The rows are grouped in 4 different ways at once. Each group adds its own fixed numbers to the row, and there is some noise. The rows also spread widely along 14 directions, which tell nothing about the answers.
In the rows, 128 means zero.
Known rows, each followed by its group in each grouping:
[126 117 143 138 127 150 161  99 163 105 143  90 153  75 123 187 166 110
 157 117 112 141 145 119  89 107 134 120  33 177  91 145 107 102 118 148
 134 129 174 163  98 150 154 129 123] : K_372 K_539 Vilar K_147
[124 138 107 159 130 129 104 157 119 110 146 122 138 143 123 110 108 126
 164 126 162  90 155 107 157  92 137 120 130  96 107 124 121 129 149 119
 148 132 119 131 118 127 121 151 144] : K_944 K_991 bodob K_955
[168 150 116 118 131 120 120 162 130 168 148 116 123 167 123 115 146  89
 181 106 192 164 132 166 113 115  92 154 131 105  86 119  67 121 133 144
 220 130 114 103 113 129 138 198 115] : K_5 K_991 bodob K_744
[ 84 123 109 179 115 139 177 148 121  96 187 131 142  83 144 184 140 157
 154 147 132  74 171  51 107 108 129  79 132 125 124 150 122  79 143 106
 141  98 126 166 183 132 146 136 129] : K_972 K_356 Numel K_411
[ 97 144 109 114 131 109  92 108 146 113 156 128 130 163  99 128 117 121
 176 152 110 123 172 121 145 122 164 184 176 128 139  88 135 139 123 163
 105 140 141 103  96 163 111 129 125] : K_372 K_356 Numel K_147
[ 97 153  96 164 106 130 132 132 135  93 149 144 121 140 113 141 131 115
 161 137 101  85 121 120 144 103 122 127 159 106 104 117 117 128 134 140
 122 144 129  93 114 125 133 130 135] : K_724 K_539 vonek K_63
[ 81 119 123 147 111 133 119 135 125 113 135 106 148  75 134 138 126 145
 135 119 130 124 194  69 113  73 145 117  70 119 120 136 138 113 151 146
 104 122 129 130 135 150 144 126 125] : K_5 K_356 Vilar K_63
[171 119  82 121 148 105 139 114  90  76 174  50 185 145  92 136 137 112
 125 144 154 160 163  93 129 166 204 104  58 114 113 100  99  98 143 108
 123 123 109 153 178  97 145 126 117] : K_724 K_539 vonek K_744
[161 145  78 125 139 134  93 136 115 107 130 103 107 183 117  69 136 172
 167 104 136  96 113 111 186 124 140 125 129 129 111 158 124 134 153 120
 157 155 160 139  99 120  89 175 148] : K_972 K_356 bodob K_955
[184 131  87  85 103  33  89 133  90 197  72  93  75 193 111  56  75 107
 107  62 162 209  59 245 106 168  79 169 190  93 127  55  96 133 118 137
 181 131 108  53 113 126  92 125 105] : K_115 K_991 vonek K_411
[137  90 132 118 104  71 124 167  97 184 138 136 145 162 136  56  42 136
 175 100 216 133 155 114 153 104  91  98 182 135 116 172 132 106 137 125
 173 105  46 176 140 119  76 130 125] : K_115 K_356 bodob K_63
[129 129 156 161 145 132  85 128 128 136  91 130 117 146 105 120  59 108
  97 135 162 102 115 171 155 103 134 139 127 124 111  72 127 146 131  90
 119 153 116 133 106  83 119 107 138] : K_944 K_356 Numel K_955
[ 88 125 107 114 121 113 129  95 120 102 158  99 110 101 107  96 121 158
 197 114 113 113 172  75 140  89 150 143 115 121 135 154 133 125 179 102
 150 155 147 127 118 165 128 137 133] : K_724 K_539 bodob K_955
[ 97 106 112 112 117 115 129 131 110 143 134 128 116  98 139 113 116 162
 147 114 148 137 170 106 128  98 122 111 140 120 132 132 140 136 153  98
 134 106 123 124 156 130 108 132 139] : K_972 K_539 bodob K_63
[137 128  40 129 113  83 137  97  93  38 145  42 129 125 126 101 121 201
 135  97  61  91 118  53 159 165 182  90  91 122 153 131 163  96 143 126
 101 137 170 148 118 178  91 103 132] : K_372 K_991 bodob K_955
[119  96 124 142 115 142 162 107 145  77 124  91 134  58 164 171 108 126
  98 117  99 126  83 125 119 122 126 121  83 156  99 147 156  94 114 139
  89 101 113 180  76 156 120  74 119] : K_5 K_991 Vilar K_955
[126 102 129 100 120 119 145 126 139 152 132 129 127 129 134 127 127 129
 150 120 145 156 130 151 112 122 104 125 153 154 115 141 119 133 121 142
 148  98 118 136 125 131 104 145 121] : K_972 K_539 Numel K_63
[133 153 141 160 130 149  84 145 134 146  92 139 121 142  91 130 120 101
  94 138 143 125 130 154 130  91 125 130  99 130 101  75  96 157 143 130
 111 176 143  94 128  60 156 123 140] : K_724 K_356 vonek K_744
[ 94 112 100  87 130  96 119 108 119 125 167 122 121 121 132 125 111 134
 159 147 137 152 167 113 140 127 152 166 175 104 143  95 145 132 133 131
 113  97 101 111 129 168 109 115 123] : K_372 K_539 bodob K_744
[149 149  40 112  81  85 130 127 107 104 150 111 105 139  93 106 125 122
 185  95 123 143 128 103 119 130 134 133 155 151 139 110  89 117 149 138
 161 179 118 100 138 128 128 123 100] : K_944 K_991 bodob K_744
[126 114 166 113 169 125 136 128 124 190 133 115 145 131  90 159 143 103
 129 142 205 197 181 158  96 131 143 133  86 122 132  61  93 145 125 104
 171  94 156 125 176 111 153 166 127] : K_944 K_539 bodob K_411
[110 116 151 185  98 118 170 150 122 116 163 125 162 133 154 109  79 145
 172 111 151  49 125  87 146  95  84  63 130 123  88 211 126  85 146 124
 181 113  82 190 116 135 112 144 124] : K_5 K_539 Numel K_63
[ 94 120 136 163 117 101 164 123 115 130 148 141 105 107 123 148  54 122
 132 141 153 108 113 121 139 118 109 120 170 116 132 103 128  97 131  81
 152 131  77 157 144 117 131  89 121] : K_724 K_356 bodob K_955
[171 151 103  92 133  96 141  93 124 130 154  77  94 155 107 113 133 103
 172 103 156 173  83 180 128 152 111 177 123 104 106 109  65 112 136 115
 226 151 119 110  99 149 135 169  92] : K_372 K_539 bodob K_744
[107  72 136  55 135 114 152  92 172 151 149 150  92 111 186 146 118 119
 174 133 127 177  85 193 132 159  82 202 234 158 105 151 176 136  82 139
 112  38  98 145  59 194  64 110 130] : K_724 K_539 bodob K_147
[126 119 124 163 109 104  98 157  99 162 120 138 139  98 107 144  72  71
 108 127 194 162 184 147  87  80 133 115 131 115 109  61  89 119 143  82
 132 155  66 108 192  53 152  87 125] : K_972 K_356 vonek K_147
[152 103 157 105 120 123  87 133 137 199  86 106 111 109 152  78 111 131
 122  81 177 174 121 186 101  92  72 147 107 129  86 163 103 152 150 121
 176 113 116 127 111 116 116 168 125] : K_944 K_356 Numel K_147
[ 97 130 115  85 118 160 116  84 158 114 108 112  78  94 139  99 137 166
 102 124  86 148  69 152 163 113 110 173 145 124 124 150 141 175 149 151
 114 128 151 118  64 155 105 122 119] : K_372 K_991 bodob K_63
[113 104  44 120 107 130 159 136 128  62 193  93 168 116 161 125 160 158
 138 144  99 123 115  58 157 146 153 106 141 114 119 200 136 120 135 219
  90  60 105 164 120 175 107 150 117] : K_944 K_539 bodob K_955
[114 107  84 126 109 136 101 128 114  75 165  76 151  65 156 103 103 105
 125 125 152 140 142  99 142  65 150 146 100  71  82 168 108 119 175 143
 124 121  65 130 104 139 130 117 111] : K_372 K_539 bodob K_955
[106 145 124 173 107 144  84 152 135 137 104 158  97 118 143 111 118 143
 151  98 123  64 136 152 128  61  85 119 147 118  86 130 125 150 157  95
 139 153 152  88 100 108 115 142 158] : K_972 K_539 Numel K_147
[ 49 135 152 166 103 120  78 160 133 132 121 178 111 127 164  83  76 164
 170 121 117  25 160  98 172  40  83 130 182  87 110 155 179 157 159 141
  89 124 125  94  71 162  98 126 169] : K_724 K_539 bodob K_744
[120 166  69 171 138 161 108 144 120  55 182 106 126 102 110 182 146  84
 153 152 150 100 161 103 135  90 172 157  95  90  90  69  84 108 158  94
 140 168 121  97 142 103 172 129 121] : K_115 K_356 bodob K_744
[ 83 129 104 133  77 114 148 111 134 103 164 120 118  93 132  99 105 134
 169 115 103 114 119  94 135  89 105 137 157 122 115 185 117 127 167 159
 136 144 101 131  98 155 127 117 109] : K_724 K_539 bodob K_147
[167 107 122  70 147 190 147 102 162 137 153  88 114  97 149 126 183 126
 152 122 180 197  89 162 135 128 109 177  88 139  68 204  87 124 142 120
 204  90 109 181 102 131 137 203 105] : K_944 K_356 Vilar K_63

New rows, each followed by its group in each grouping:
[132 120  71 113 127 147 134  93 152  58 163  95 111  95 142 159 152 113
 163 133  91 126  97 119 131 128 143 167 136 140  97 149 126  95 118 142
 117 129 125 134  84 162 121 114 121] : K_372 K_356 vonek K_955
[130 110 112 105 113  88 125 152 124 185 120 174  95 185 130  99  80 116
 163 114 173 148  95 197 153 136  75 145 241 138 116 102 132 143 104 127
 160 104  87 111 108 119  71 127 133] : K_115 K_539 bodob K_63
[142 118 111 116 139 103 110 121 133 111 144  93 149 155 153 134 118 107
 143 118 135 147 121 166 142 153 142 167 126 108  91 104 147 117  97 158
 106  80 117 123  67 175  94 132 127] : K_5 K_539 Vilar K_147
[106 173 117 220  95 125 136 138 136 113 111 120  92  98 145 175 128 107
  97  95  86  78  75 178  87 100  69 115 103  80  81  79  83 118 136 121
 165 152 159  61 100 130 165 136 122] : K_5 K_539 Numel K_147
[ 92 143 111 161  75 137 190 120 117 122 147 139 118 102 101 115 108 181
 105 130 117 103  89  76 140 119 108  76 135 145 152 174  99 117 172 139
 158 156 111 186 157 100 151 111 102] : K_972 K_991 Vilar K_411
[139 128 101 114 127  66 158 103  75 137 168  41 127 112  96  93 107 150
 168  92 172 173 178  86 102 138 154 117  70  82 148 116  85  81 179  66
 238 146 115 145 184 154 151 160 101] : K_5 K_991 bodob K_955
[ 81 153 143 127 123 132 150 103 167 129 152 124  91  93 139 165 153 132
 176 131  99 121 122 122 107  98  90 171 128 118 127 130 112 120 128 175
 160 130 165 103  82 199 154 157 115] : K_372 K_356 bodob K_744
[134  96  30  75 100  79 110 102 108  58 177  69 149 104 135 113 119 115
 184 108 115 169 165  87 127 141 192 162 148 143 126 125 147 114 131 152
  76 111  99 118 114 176  89  92 105] : K_944 K_539 bodob K_147
[ 89  87 140  88 143  73 134 111 114 174 129 121 120 131 126 100 104 175
 157 121 134 154 177 113 129 134 133 130 150 124 163 114 173 139 131 116
 121  81 147 132 144 171  92 132 152] : K_724 K_539 bodob K_955
[149 132 175 123 128 148  87 133 142 201  75 123 124 145  89  79 125 106
 120  91 170 172 127 183 123  80  99 129  69 163  93 135  83 181 158 138
 169 177 163 120  94  77 133 157 129] : K_5 K_539 bodob K_147
[115 113 127 143 144 122 129 142 120 146 129 146 115 111 130 188 112 112
 123 138 157 135 161 133 108 129 132 126 137 144 128  47 138 113 108  83
 115 113 126 119 159 111 128 100 138] : K_5 K_356 bodob K_744
[181 143  80 135 130  86 145 105 112  99 152  75  94 158 140 131 106 124
 161  95 143 125  63 170 146 184 115 149 146 109 100 100 110  86 109  82
 191 121 119 135 102 150 105 143 112] : K_944 K_356 bodob K_147
[147 126 110 154 114 160 125 169 131 121 127 140 150 135 114 131 128 120
 132 126 163 117 137 104 146  91 126  78 109 176  98 153 103 132 135 145
 123 151 122 160 135  65 118 131 132] : K_972 K_356 bodob K_63
[105 105  96 104 138 135 137 113 138 116 166 133 118 135 117 127 147 154
 197 136 119 113 157 107 140 124 144 143 164 157 126 151 140 125 143 111
 144 113 143 148 131 148 103 147 145] : K_115 K_539 Numel K_955
[129 123 145 122 138 143 108 112 148 106 112 114 141 119 105 148 127 104
 138 126 123 131 142 139 129  99 152 148  66 172 103 103 134 140 123 145
  78 150 157 128  75 121 133 104 135] : K_724 K_539 Vilar K_744
[ 62 144 197 149 119 110 132 135 153 181 133 161 142 155 117 122  92 122
 141 151 131 106 150 136 127  90  91 143 156 107 138 120 119 158 136 202
 136 116 124 111  94 158 143 154 121] : K_5 K_539 Numel K_744
[122 116 161 104 128 126 141 103 120 167 140 114 131 122  95  93  83 118
 109 144 190 175 118 142 147 119 125 138 114 122 132 136  88 156 166 119
 170 135  75 169 142  91 147 129  95] : K_944 K_539 bodob K_744
[100 154  51 104 104 129 147  97 163  71 166 138 105 138  83 173 157  93
 186 147  70 151 115 120 127 141 166 197 183 170 145  85 115 124 110 203
 100 166 139  93  76 173 133 106 101] : K_5 K_991 Vilar K_955
[104 166 166 183  92 136 116 157 164 149 106 171 103 141 121 125  89  72
 178 101 151  77  90 194 132  38  46 153 145 121  65 133  86 132 129 169
 179 175 116  94  37 127 142 145 124] : K_115 K_539 Vilar K_63
[170 130 139  97 147  88 134 131 107 202 129  90 151 179  51 114 125  81
 152 113 225 231 174 181  99 136 142 141  70 128 121  65  48 127 136 117
 228 146 119 124 176  87 159 181 104] : K_115 K_539 Vilar K_63
[141 150  97 125 126 108 102 139 125  95 152 108 153 180  89 121 114  80
 176 128 153 134 147 132 145 111 165 152 139 132 117  91 100 130 123 178
 119 155 136 100  86 134 114 131 111] : K_972 K_539 bodob K_411
[138 116 126 110 139 121  79 119 118 134 116 114 108 137 119  98  93 121
 149 111 161 120 139 168 140 102 131 160 132 128 100  99 130 140 150  75
 140 145 117 113 109 108 106 117 139] : K_115 K_539 Numel K_744
[122  85 118 121 105 114 136 128 120 153 121 103 132  61 141 138 123 128
 119  96 151 176 153 135  82 103 112 115  81 147 104 136 119 116 146 114
 132 106 113 145 153 120 137 110 127] : K_115 K_539 Vilar K_147
[117  93 108  60 145 134 126  88 154 101 123  94 113  75 161 166 174 152
 135 130  77 172 142 132  98 145 151 169 118 159 135 109 176 139 107 150
  55  73 173 115 100 187 106 105 142] : K_972 K_991 vonek K_744
[ 85 177  62 165  93 138 130 128 153  65 182 141 125 133 123 147 155 113
 174 153  78  83 120 103 145 113 136 162 188  87 115 125 112 136 140 189
 113 137 129  87  97 162 144 145 121] : K_944 K_991 vonek K_147
[131 100 104 137 126  82 124 150  89 120 138  93 154 138 136 118  82 143
 103 125 162 138 146  98 138 144 148  97 127 111 130 104 147 104 123 130
  98  91 105 147 152 125 101 103 126] : K_724 K_356 bodob K_411
[110 122 160 158 127 150 131 116 140 120 110 117 131 106 124 146 110 127
 105 125 123 107 112 121 125 108 121 113  93 155 111 135 136 119 127 134
 103 136 152 152 103 120 133 101 127] : K_5 K_356 vonek K_411
[126  99 134 115 138 137 111 112 107 118 148 142 127 160 134  71  49 175
 148 144 175  78 124  92 220 136 150 128 174 152 122 171 183 113 149  58
 119 124  54 223 111 106  73  90 141] : K_5 K_356 Vilar K_744
[164 113  91 136 124  71  79 193 100 142 117 134 151 186 154 119  80 100
 140 105 174 125 150 152 136 135 122 117 174 117 103  64 154 118  90 151
  95  91  93  95 106 134  72 110 146] : K_5 K_991 bodob K_744
[ 97 142 123 110 105  95 127 101 129 105 176  98 130 135 112  78  93 115
 218 113 149 119 143 101 146  89 129 174 148 103 125 170 108 121 161 170
 170 147 110 125  71 194 125 150  93] : K_944 K_539 bodob K_411
[170  83  77  73 109  81 107 137 106 165  92 113 120 147 117  99 104 116
 117  90 155 207 120 178 106 154 121 126 165 168 122  91 134 133 108 127
 115 110 102 113 149  99  78  93 129] : K_115 K_991 vonek K_63
[ 96 112 137 116 142 129 157 129 138 143 171 144 126 130 141 140 133 162
 171 156 146 119 156  87 147 133 118 132 160 132 134 149 147 120 130 126
 137  84 122 164 140 152 119 151 139] : K_724 K_356 bodob K_744
[137  92 175 101 138 132 123 135 136 202  97 130 120 119 157 115 102 136
  80 123 177 175 105 189 114 129  80 132 134 128 107 126 127 151 130 116
 153  76  94 151 126 108 112 136 127] : K_5 K_991 Numel K_744
[111 132 146 158 138 138 165 128 134 113 157 122 131 114 118 173  86  92
 121 155 174 125 107 155 147 122 122 135 136 103 105  84 107 116 123  92
 164 116  88 160 127 108 140 106 116] : K_115 K_991 bodob K_63
[ 91  99 180 123 129 100 147 123 131 196 111 120 133 124 129 101  99 157
 116 116 142 153 136 130 123 115  96 108 113 127 144 148 136 146 140 163
 146  93 137 151 120 153 118 143 132] : K_5 K_539 bodob K_955
[117 126 136 124 119  98 152 109 144 146 139 145 112 144 110 155 112 117
 163 132 118 122 122 152 111 136 106 135 165 162 135  91 119 118 108 131
 147 133 132 122 115 141 121 116 122] : K_372 K_539 Numel K_744
[ 82 156  91 169  92 102 125 127 127  81 163 145 131 137 113 145  85  85
 157 150 110  86 132 122 147  96 132 145 193  81 115  87 117 115 127 153
 112 150  82  85 107 140 131  92 116] : K_372 K_539 vonek K_63
[110 133 127 168 121 132 117 147 124 128 136 117 150 133 134 118 111 130
 101 130 140 113 128 124 151 111 125 106 111  97 102 128 119 145 147 148
 122 114 122 130 117 117 126 136 129] : K_5 K_539 bodob K_147
[118 130 104 146 105 125  97 149 113 122 136 133 117 139 142  66  96 150
 166 104 156  77 129 115 177  75 100 108 158  95  89 172 128 131 162 105
 165 139  99 126 103 122  96 145 140] : K_372 K_539 bodob K_63
[109 114 175 119 125 106  91 143 125 179 116 153 124 126 139 105  61  98
 147 127 199 138 158 173 129  67  98 162 151 103 102 107 126 141 140 121
 137 119  66 119  96 122 120 120 129] : K_972 K_539 Vilar K_744
[106 146 170 138 119 138 108 139 153 171 130 166 115 168 118  87  80  93
 140 142 170 126  89 190 174  89  78 169 191 100  88 144  97 172 144 157
 161 137  86 124  63 107 119 149 120] : K_724 K_539 bodob K_147
[132 150 135 158 127  98 121 155 117 154  99 140 134 177  77 132  98 127
 136 117 149 117 160 137 132 118 133  87 120 150 144  50 118 143 118 124
 135 161 170 109 139  95 116 126 143] : K_972 K_991 bodob K_63
[104 146 125 173  82  81 183  99 115  98 150 103  96 107 136 137  63 143
 140 106  98  72  73 109 118 134  86 113 145 122 134 133 112  74 139 119
 171 156  93 146 111 159 141  94  89] : K_5 K_356 Numel K_744
[ 99  93 146 106  94 114 148 104 120 202  92 131  79  67 147  99 110 164
  79  95 132 174  83 165  89 112  52 113 144 123 128 161 117 139 155 108
 166 107 115 129 153 118 130 114 119] : K_372 K_539 vonek K_411
[106 152  81 168 101 178 114 114 140  60 142  98 121  87 140 112 173 155
 129 109  66  72 105  89 144  89 131 116  81 111  80 193 118 137 180 138
 117 160 166 117  94 130 143 142 135] : K_5 K_539 vonek K_147
[170  64 137  95 153 128 126  80 117  90 127  31 168  78 140 112 115 141
 123  98 143 158 140 123 123 143 173 110  20 168  88 169 153 105 142  74
 107 103 134 205 120 125 103  92 137] : K_115 K_539 vonek K_147
[143 101 116  68 127 120 160  87 124 148 144  73 113  94 131 113 134 156
 103 126 143 209  96 125 123 159 123 140 102 138 139 157  99 123 146 138
 163 106 108 172 143 135 133 135  92] : K_372 K_356 bodob K_744
[130 157  83 186 127 102  82 161  69 136  76  88 141 154  91 116 129 192
  16 116 113 115 159  88 133 141 175  56  26  91 154  32 126 148 157 129
  77 151 187  89 197  73 152 126 146] : K_5 K_356 Vilar K_744
[112 124 143 201 114 120 118 148 102  99 115 100 159  71 118 165  71 110
  98 114 165  93 167  92 107  73 147  81  40 125 110  87 123  93 141  99
 100 148 118 150 147  99 159  78 125] : K_944 K_356 Vilar K_411
[128 107 112 105 143 120 145  81 129  76 137  92 120 115 123 157 114 138
 143 129 107 125 124 138 134 153 165 135 124 163 127  93 157 117 111  83
 102 117 145 145 110 141  97  92 125] : K_972 K_539 Numel K_63
[107 118 123 143 110  98 138 127 122 137 122 116 125 113 118 147  99 113
 125 116 135 135 138 153  99 111 114 119 127 125 121  82 115 123 127 122
 137 124 122 106 140 122 130 110 119] : K_115 K_539 Numel K_63
[103 134 144 138 113  90 120 136 139 129 129 127 140 142 125 125  91 100
 173 123 130 119 156 139 120  95 110 146 150 105 112 105 135 122 116 164
 120 120 118  98  90 160 120 124 133] : K_724 K_991 vonek K_63
[118 186 152 181 162 103 172  99 101 117 164  73 151 163  50 157 139 144
 127 156 132 108 169  96 121 154 176  87  31  80 159  50  71 115 159  92
 189 165 184 130 194 111 198 171 123] : K_972 K_539 vonek K_744
[139 132 142 125 175 183 164  98 164  99 181 106 138 111 125 204 181  77
 162 162 149 144 122 156 118 139 141 166  89 127  76 116  94 106 118 101
 169 107 135 148 113 130 163 158 120] : K_5 K_539 vonek K_744
[114 101 119 169 113 111 149 148 119 108 128 139 145 120 147 148 108 187
 152 116 109  52 158  52 136 123 126  54 104 188 126 150 186  84 115 118
  74 110 147 184 137 133 102  93 164] : K_724 K_356 Vilar K_744
[ 97 106 167 121 133 100  82 127 126 134  98 120 127 141 159  73  54 150
 124 115 143  98 127 153 180  92 110 145 149  94 108 127 188 160 130 129
  82  93 116 120  53 158  69 108 152] : K_724 K_539 bodob K_63
[135  69 110 109 157 131 197 120 139 110 187 126 136 101 172 207 126 120
 159 160 165 151 117 140 128 177 130 140 169 139 100 124 160  69  84  76
 137  32  70 204 139 152 102 112 139] : K_724 K_991 Vilar K_955
[123  97 104 123 119  49 140 133 116  83 173  65 187 110 135 179 101  70
 200 105 150 153 200 107  72 118 165 149  92 133 113  81 140  57  87 187
  94  87 118 116  96 215 120  95 108] : K_115 K_539 Vilar K_411
[129  97 101 109 126 108 146  93 120  65 176  73 171  92 100 150 111 104
 186 127 133 148 191  72 121 126 197 126  82 183 121 127 139  95 136 102
  97 142 122 172 130 137 118  75 117] : K_724 K_539 bodob K_147
[169 142 105 107 129  66 144 117 114 138 133  91  84 140 130 149 109  92
 191  79 172 172 118 203  89 144 102 174 140  98 103  53  98  78 101  73
 220 125 113  88 108 167 121 149 112] : K_972 K_991 Vilar K_63
[140  98  95 120 125 160 135 126 139 100 124 122 124  96 149 154 151 129
 142 113 120 129 125 126 123 128 130 112 123 175  92 141 152 114 116  96
 107 109 133 146 123 115 100 105 145] : K_5 K_991 vonek K_63
[120  80 110 112 109 103 116 142 101 165  93 158  80 105 167 101  55 169
  93 106 155 122  95 158 148 129  82 111 202 144 131 107 177 137 131  58
 109  95  78 148 145  97  69  58 150] : K_115 K_991 bodob K_744
[134 126  91  89 102 115 140  95 118 106 135  73 118 109 102  89 117 151
 137 105 123 171 117  98 136 124 147 130 102 157 142 157 103 130 158 153
 142 160 126 145 123 130 121 124  92] : K_972 K_356 bodob K_63
[140 106  61 126 117 100 101 121  95 125  91 124  75 128 147 116 108 148
  95  90 100 128  81 174 132 155 119 125 175 119 116  75 160 126 120  66
 104 118 128  84 135 113  83  86 152] : K_5 K_539 vonek K_955
[115 147 149 177 134 135 153 135 140 106 119 109 120  99 139 189 124 119
 118 121 127 105 119 151 113 107 111 108  82 110 106  72 120 119 114 110
 140 119 166 117 108 137 141 126 133] : K_972 K_991 bodob K_63
[136 118 107 137 158 158 102 158 119 118 153 126 164 159  89 112 138 139
 177 144 178 106 200  82 167 101 179 103 103 152 112 130 128 136 155  97
 139 140 149 170 153  88 111 152 164] : K_115 K_991 bodob K_955
[143 147  76 156 106 101 113 162  98 142 139 150 124 182  77 116  82  87
 139 130 170 130 133 148 133 125 135 123 194 121 122  65  80 119 142 103
 175 177  73 107 165  65 127 117 114] : K_5 K_991 Numel K_955
[121 102 113 101 156 179 104 112 154 103 134 115 142  85  93 178 162  96
 149 148 133 168 198 115 100 101 194 155  86 191 114  87 129 141 136 100
  92 146 158 133 136 104 134 105 138] : K_5 K_991 Numel K_955
[160  99  97 105 103 134 139 117 132 114 158 112 140 114 127 105 102 110
 162 116 166 149 111 131 133 129 124 132 155 170  93 180 104 114 145 105
 164 131  63 189 125 102 109 115 104] : K_944 K_991 Numel K_147
[ 77 113 189 145 122 147 192  84 152 136 155 143 113  72 121 164  96 111
 169 139 139 113 123 127 116  98  97 126 132 150 113 153 123 102 139  71
 178 133 100 176 125 131 150 104 115] : K_5 K_539 vonek K_63
[155 142 102 101 127 115 114  92 127 125 144  75 116 156 108  79 131 126
 147 110 140 160  96 168 142 144 131 169 124 105 104 138  84 146 158 125
 189 139 122 122 104 132 127 173 101] : K_944 K_539 Numel K_147
[ 72 159  84 164 125 154 136 122 150  69 176 142 127 120 106 176 145 107
 146 174  91  90 133 101 155  99 159 149 153 100 123  95 112 137 136 167
 107 143 140 102 105 144 147 125 127] : K_372 K_539 bodob K_955
[162  95  77 115 124 156 118 135 105 139 110 112 115 110 123 102 136 148
  76 115 160 169  93 147 143 130 131 105 100 138  90 146 107 138 161  79
 141 126  98 156 162  50 121 127 137] : K_724 K_539 Vilar K_955
[ 83 143  84 117 123 172  41 143 116 143 106 179  83 134  94  88 120 123
 113 142 154 135 165 146 175  70 153 170 187 103 118  66 127 204 181  74
 105 173 118  55 140  60 112 116 145] : K_5 K_539 bodob K_63
[ 88 112 152 100 133 113 139 110 147 153 126  97 115  89 133 137 139 152
 155 113 124 162 161 118 101 102 111 150  97 133 140 130 136 135 134 162
 138  99 173 120 114 186 128 152 127] : K_115 K_356 bodob K_63
[126 122 115 173 133 168 138 181 138 106 186 156 143 124 172 174 121  83
 170 147 196  92 125 121 147  99 102 129 178 113  59 154 115  83 116 116
 159  88  67 160 112 118 117 143 128] : K_5 K_356 bodob K_411
[138 184 141 218 144 141 141 156 127 105 159 132 151 193 105 151 118 100
 121 161 151  52  95 149 169 126 115 100 112  64  76  98  79 118 134 119
 171 143 121 127 122  80 162 167 138] : K_724 K_539 vonek K_744
[ 81 152 100 178 105 136 176 124 132 128 136 156  97 113  70 169 136 138
 123 141  95 105 111 111 120 117 119  92 132 154 154  87  90 138 150 124
 154 176 168 121 167  92 163 114 129] : K_115 K_539 bodob K_955
[131 148  64 110 123  99  99 105 101  82 171 108 120 182  73  92 107 122
 190 131 142 114 154 113 162 142 186 167 180 119 138  87 113 129 153  98
 146 166 118 106 131 129 108 129 110] : K_944 K_539 Numel K_411
